The groups are shells around one centre, one inside the other: the same stretched ball of 7 dimensions in 7 sizes.
(in the rows, 100 means zero)
Some rows, each with its group after it:
115  115  85  90  84  88  102  111  96  81  104  96  56  116  91  100  62  104  77 -> z_873
114  59  115  92  123  149  87  73  67  73  123  84  126  85  85  131  130  115  131 -> z_873
117  92  88  76  102  130  79  91  87  59  119  98  71  101  86  107  69  113  80 -> z_873
117  125  93  97  84  78  104  116  102  93  94  100  90  101  100  102  69  78  87 -> z_955
123  76  111  82  125  131  87  68  67  83  122  77  146  93  88  140  111  99  117 -> z_892
90  98  88  93  110  98  105  94  106  102  99  99  93  112  99  98  75  104  84 -> z_956
123  116  95  91  87  91  98  109  92  83  103  94  91  101  95  110  73  85  91 -> z_955
97  114  95  104  101  85  105  111  119  111  85  107  96  90  107  78  72  80  83 -> z_919
98  86  105  115  81  117  104  125  99  74  98  107  55  83  94  85  112  110  121 -> z_892
90  106  89  96  116  94  102  95  116  112  91  107  99  100  104  83  68  94  73 -> z_956
106  99  103  90  116  99  100  85  96  107  100  87  142  96  103  116  88  79  101 -> z_955
102  83  115  101  106  113  100  98  95  98  99  88  132  79  103  108  114  83  127 -> z_823
92  83  105  103  91  101  112  109  97  96  100  84  91  102  99  103  108  101  124 -> z_956
103  92  95  78  106  115  87  91  101  85  107  89  108  95  100  103  73  90  91 -> z_919
101  77  96  81  112  141  81  84  90  67  115  98  109  91  94  116  91  107  103 -> z_955
106  115  109  121  100  67  124  112  100  125  84  98  118  96  104  102  105  78  111 -> z_823
110  76  106  104  105  120  103  95  77  82  113  89  81  100  85  112  117  121  118 -> z_919
109  111  101  118  80  82  115  129  103  98  90  103  55  93  96  79  93  97  100 -> z_955
83  122  87  115  101  74  117  116  125  119  77  121  85  103  109  76  70  90  76 -> z_449
107  122  90  99  83  84  104  119  110  90  91  108  85  99  103  95  67  82  86 -> z_919
95  71  106  97  119  119  102  85  91  102  108  83  99  98  93  99  108  114  109 -> z_449
119  98  100  103  92  101  105  107  80  81  109  93  71  105  85  111  100  111  105 -> z_955
110  112  86  76  125  98  92  74  97  102  105  96  134  111  99  119  57  86  67 -> z_823
101  90  101  103  91  118  99  109  94  73  103  106  94  90  96  111  104  101  117 -> z_873
98  107  108  133  92  66  133  123  100  125  83  99  80  102  99  87  116  98  115 -> z_449
107  95  105  91  88  105  98  108  98  84  101  87  112  89  103  109  92  79  117 -> z_823
107  115  96  104  107  81  107  104  107  113  91  102  91  97  99  84  74  89  78 -> z_919
105  80  114  97  105  111  104  93  85  95  106  78  135  91  99  124  118  88  133 -> z_919
81  95  93  94  117  101  107  88  107  108  95  101  137  108  108  115  88  91  100 -> z_892
95  101  98  92  119  88  106  88  108  122  94  88  125  102  105  96  77  84  87 -> z_823
95  93  89  96  117  120  95  89  100  87  103  114  94  99  94  101  84  113  84 -> z_449
86  102  102  123  104  76  125  113  112  128  82  102  89  100  104  80  102  97  103 -> z_919
94  105  94  105  121  87  110  93  109  123  91  103  97  103  100  83  78  99  77 -> z_449
96  91  106  113  112  90  120  97  92  118  96  90  104  107  96  104  112  106  111 -> z_956
105  92  91  90  111  115  96  88  89  84  110  99  89  108  90  110  84  114  88 -> z_956
96  86  97  104  96  118  103  105  92  76  105  106  85  100  93  112  105  113  114 -> z_892
92  85  99  104  119  95  116  88  93  117  102  86  96  114  94  102  102  115  100 -> z_892
94  72  106  107  117  129  101  89  88  90  107  100  102  91  92  107  121  118  119 -> z_919
101  56  120  97  126  144  94  73  75  87  116  83  151  81  94  132  139  104  144 -> z_892
96  93  94  100  107  118  94  101  106  86  99  113  81  89  96  87  85  107  89 -> z_956
108  116  97  110  115  71  117  98  99  127  91  98  97  108  96  92  82  96  78 -> z_873
96  96  94  98  86  96  107  116  106  91  99  92  57  105  97  84  83  105  97 -> z_823
85  62  115  102  130  120  109  76  88  115  105  78  144  96  99  118  131  105  133 -> z_873
102  83  104  88  100  121  92  97  96  81  106  88  113  88  100  109  96  91  115 -> z_956
90  64  105  98  118  127  103  83  86  93  111  86  106  102  92  113  119  120  122 -> z_955
108  88  111  107  76  104  108  121  90  80  101  86  86  89  96  107  116  93  135 -> z_823
101  98  89  76  121  109  92  75  96  94  108  94  133  110  100  123  70  93  83 -> z_955
90  91  99  99  126  113  100  84  103  106  96  107  136  92  104  107  95  94  98 -> z_449
75  93  101  112  106  93  118  105  111  115  86  104  125  100  110  103  106  90  117 -> z_892
100  85  112  112  113  98  116  93  85  113  100  87  126  100  96  118  125  99  126 -> z_956
99  68  121  109  85  110  115  111  82  89  105  71  106  93  96  120  141  99  159 -> z_892
96  87  96  76  103  117  90  91  102  84  107  85  118  97  103  111  79  88  103 -> z_449
95  119  80  84  115  78  104  89  114  117  93  99  105  119  104  95  47  88  58 -> z_873
103  86  104  115  84  107  111  120  90  81  102  98  52  97  89  94  113  118  119 -> z_823
98  60  107  92  118  145  92  79  78  75  118  89  118  93  90  126  123  118  128 -> z_449
98  97  98  104  101  92  110  106  103  106  96  94  74  102  97  84  88  104  93 -> z_956
101  103  116  129  91  69  133  119  93  123  85  89  117  99  103  110  129  83  136 -> z_892
102  101  110  106  93  84  116  108  94  107  93  86  134  98  105  121  110  76  128 -> z_873
83  85  92  97  114  124  94  96  112  90  99  112  85  91  100  83  84  111  89 -> z_449
101  93  108  108  94  97  113  107  90  96  98  91  118  98  100  119  115  90  128 -> z_919
121  98  102  89  99  116  86  100  92  77  108  94  94  83  93  101  83  91  96 -> z_873
112  90  95  90  98  127  86  100  90  65  112  102  73  91  89  101  85  110  95 -> z_955
110  102  101  113  89  82  118  116  90  101  99  91  56  110  89  93  99  111  102 -> z_823

New rows. What belongs after each?
99  125  93  111  88  68  116  124  119  114  81  108  77  98  106  75  71  82  82 -> z_956
104  114  75  70  113  114  77  88  114  79  104  114  89  100  99  90  33  94  47 -> z_892
99  107  101  101  101  90  106  105  108  107  90  98  121  91  107  99  87  76  102 -> z_956
96  89  105  113  112  88  121  97  93  120  97  86  94  109  95  99  111  109  109 -> z_449
109  118  79  70  125  99  84  76  107  99  103  104  123  108  101  106  38  84  49 -> z_892
95  109  92  110  104  96  105  110  114  103  88  117  78  91  101  77  79  99  81 -> z_956
118  127  96  103  90  61  114  115  103  114  90  91  79  107  98  88  69  83  79 -> z_892
93  92  103  96  114  103  101  94  108  111  95  91  118  90  105  91  88  87  99 -> z_955
97  81  103  99  87  115  103  111  95  79  105  89  77  96  95  101  104  106  121 -> z_919
100  86  106  112  94  99  115  110  90  97  101  88  73  103  92  99  114  112  119 -> z_956
106  93  101  111  99  110  104  109  93  86  101  106  70  92  90  93  103  113  104 -> z_956
89  84  105  94  131  100  108  75  99  125  99  82  150  101  105  112  100  89  106 -> z_892
100  111  107  110  85  74  115  123  113  114  83  92  105  88  109  87  92  69  111 -> z_892
116  97  98  82  91  110  91  101  90  74  110  86  100  97  95  115  82  89  103 -> z_955
89  90  91  96  114  107  104  91  102  100  102  99  88  109  96  96  85  112  88 -> z_919
103  117  85  85  98  91  95  104  114  94  95  103  92  101  104  90  52  83  70 -> z_956
117  114  97  105  94  88  107  109  91  92  99  102  89  102  93  108  87  95  95 -> z_956
113  84  116  110  99  104  111  101  77  95  106  82  110  94  92  120  128  99  134 -> z_956
93  131  84  115  91  55  124  124  122  123  78  113  59  115  104  70  61  94  66 -> z_873
95  107  99  113  111  97  106  106  112  108  86  117  104  84  104  84  90  90  91 -> z_449
84  85  97  96  112  120  97  94  108  93  98  105  111  92  103  99  92  99  103 -> z_956
104  105  87  74  115  121  78  84  108  80  104  108  125  89  103  105  56  82  73 -> z_892
87  91  104  105  108  88  118  99  103  120  92  86  116  105  104  102  102  93  112 -> z_956
104  104  106  111  113  90  109  100  101  116  91  100  115  88  101  93  98  87  99 -> z_955
96  109  107  115  91  71  123  117  106  119  84  94  117  98  108  102  102  76  117 -> z_955
123  127  91  104  78  71  113  121  91  89  98  99  66  114  92  107  74  94  87 -> z_892
80  116  96  114  102  72  120  115  127  128  74  110  112  96  115  80  81  75  93 -> z_823
85  77  102  109  107  117  107  102  100  95  99  101  87  94  97  94  112  114  115 -> z_956
113  108  108  105  86  77  114  114  94  104  94  83  108  99  101  109  98  78  116 -> z_449
109  65  120  97  106  121  104  88  72  89  115  68  127  94  92  131  135  101  146 -> z_449
101  72  123  105  110  117  104  93  87  101  102  79  144  79  101  117  133  86  145 -> z_892
94  116  93  111  108  79  115  105  110  117  85  112  105  103  104  94  81  90  85 -> z_956
86  95  100  106  114  111  98  102  120  106  87  114  107  77  107  75  87  89  93 -> z_892
117  103  102  104  101  103  99  104  90  89  102  102  91  90  92  101  94  97  97 -> z_956
124  122  98  100  98  68  112  103  90  111  98  87  98  111  94  108  78  85  86 -> z_873
83  80  107  98  118  117  101  88  105  105  96  96  149  85  109  110  108  85  121 -> z_873
105  102  104  114  82  79  121  122  95  102  94  89  73  105  96  97  104  98  115 -> z_956
91  87  106  103  93  108  104  112  107  93  95  95  97  85  104  92  102  90  119 -> z_956
97  95  105  107  84  92  113  120  103  98  94  89  80  95  101  91  101  93  117 -> z_956
112  60  119  103  100  132  102  94  66  74  119  75  100  92  84  127  142  117  148 -> z_823
120  112  103  101  102  72  116  97  83  113  100  81  117  113  95  122  93  86  101 -> z_873
127  102  103  102  103  97  102  100  80  93  108  90  78  99  85  103  94  105  94 -> z_873
106  116  98  107  102  79  113  105  100  110  90  103  115  102  102  107  87  84  95 -> z_956
102  121  88  105  89  94  98  123  120  89  87  122  64  86  103  70  62  88  73 -> z_873
92  75  90  73  116  144  77  81  101  68  114  100  104  92  97  105  76  108  91 -> z_873
116  102  95  103  90  114  93  115  96  71  104  112  52  87  88  85  83  109  88 -> z_892
94  72  105  101  109  132  94  97  98  84  106  98  83  83  94  88  107  114  111 -> z_955
117  108  99  87  109  91  97  91  96  104  102  85  115  99  98  104  73  82  85 -> z_873
90  99  97  118  112  96  114  104  105  111  90  114  92  98  99  90  100  106  96 -> z_955
94  97  108  106  105  77  121  102  102  127  90  79  123  103  106  102  103  82  115 -> z_823
101  90  107  116  91  105  108  118  99  92  96  101  68  85  95  83  109  105  114 -> z_956
104  74  115  99  101  118  102  96  84  89  108  78  121  88  96  119  123  95  137 -> z_956
71  93  93  103  99  99  110  111  123  105  87  105  95  99  111  84  86  94  102 -> z_873
104  80  99  80  111  113  99  79  81  89  116  74  117  115  92  130  96  106  110 -> z_823
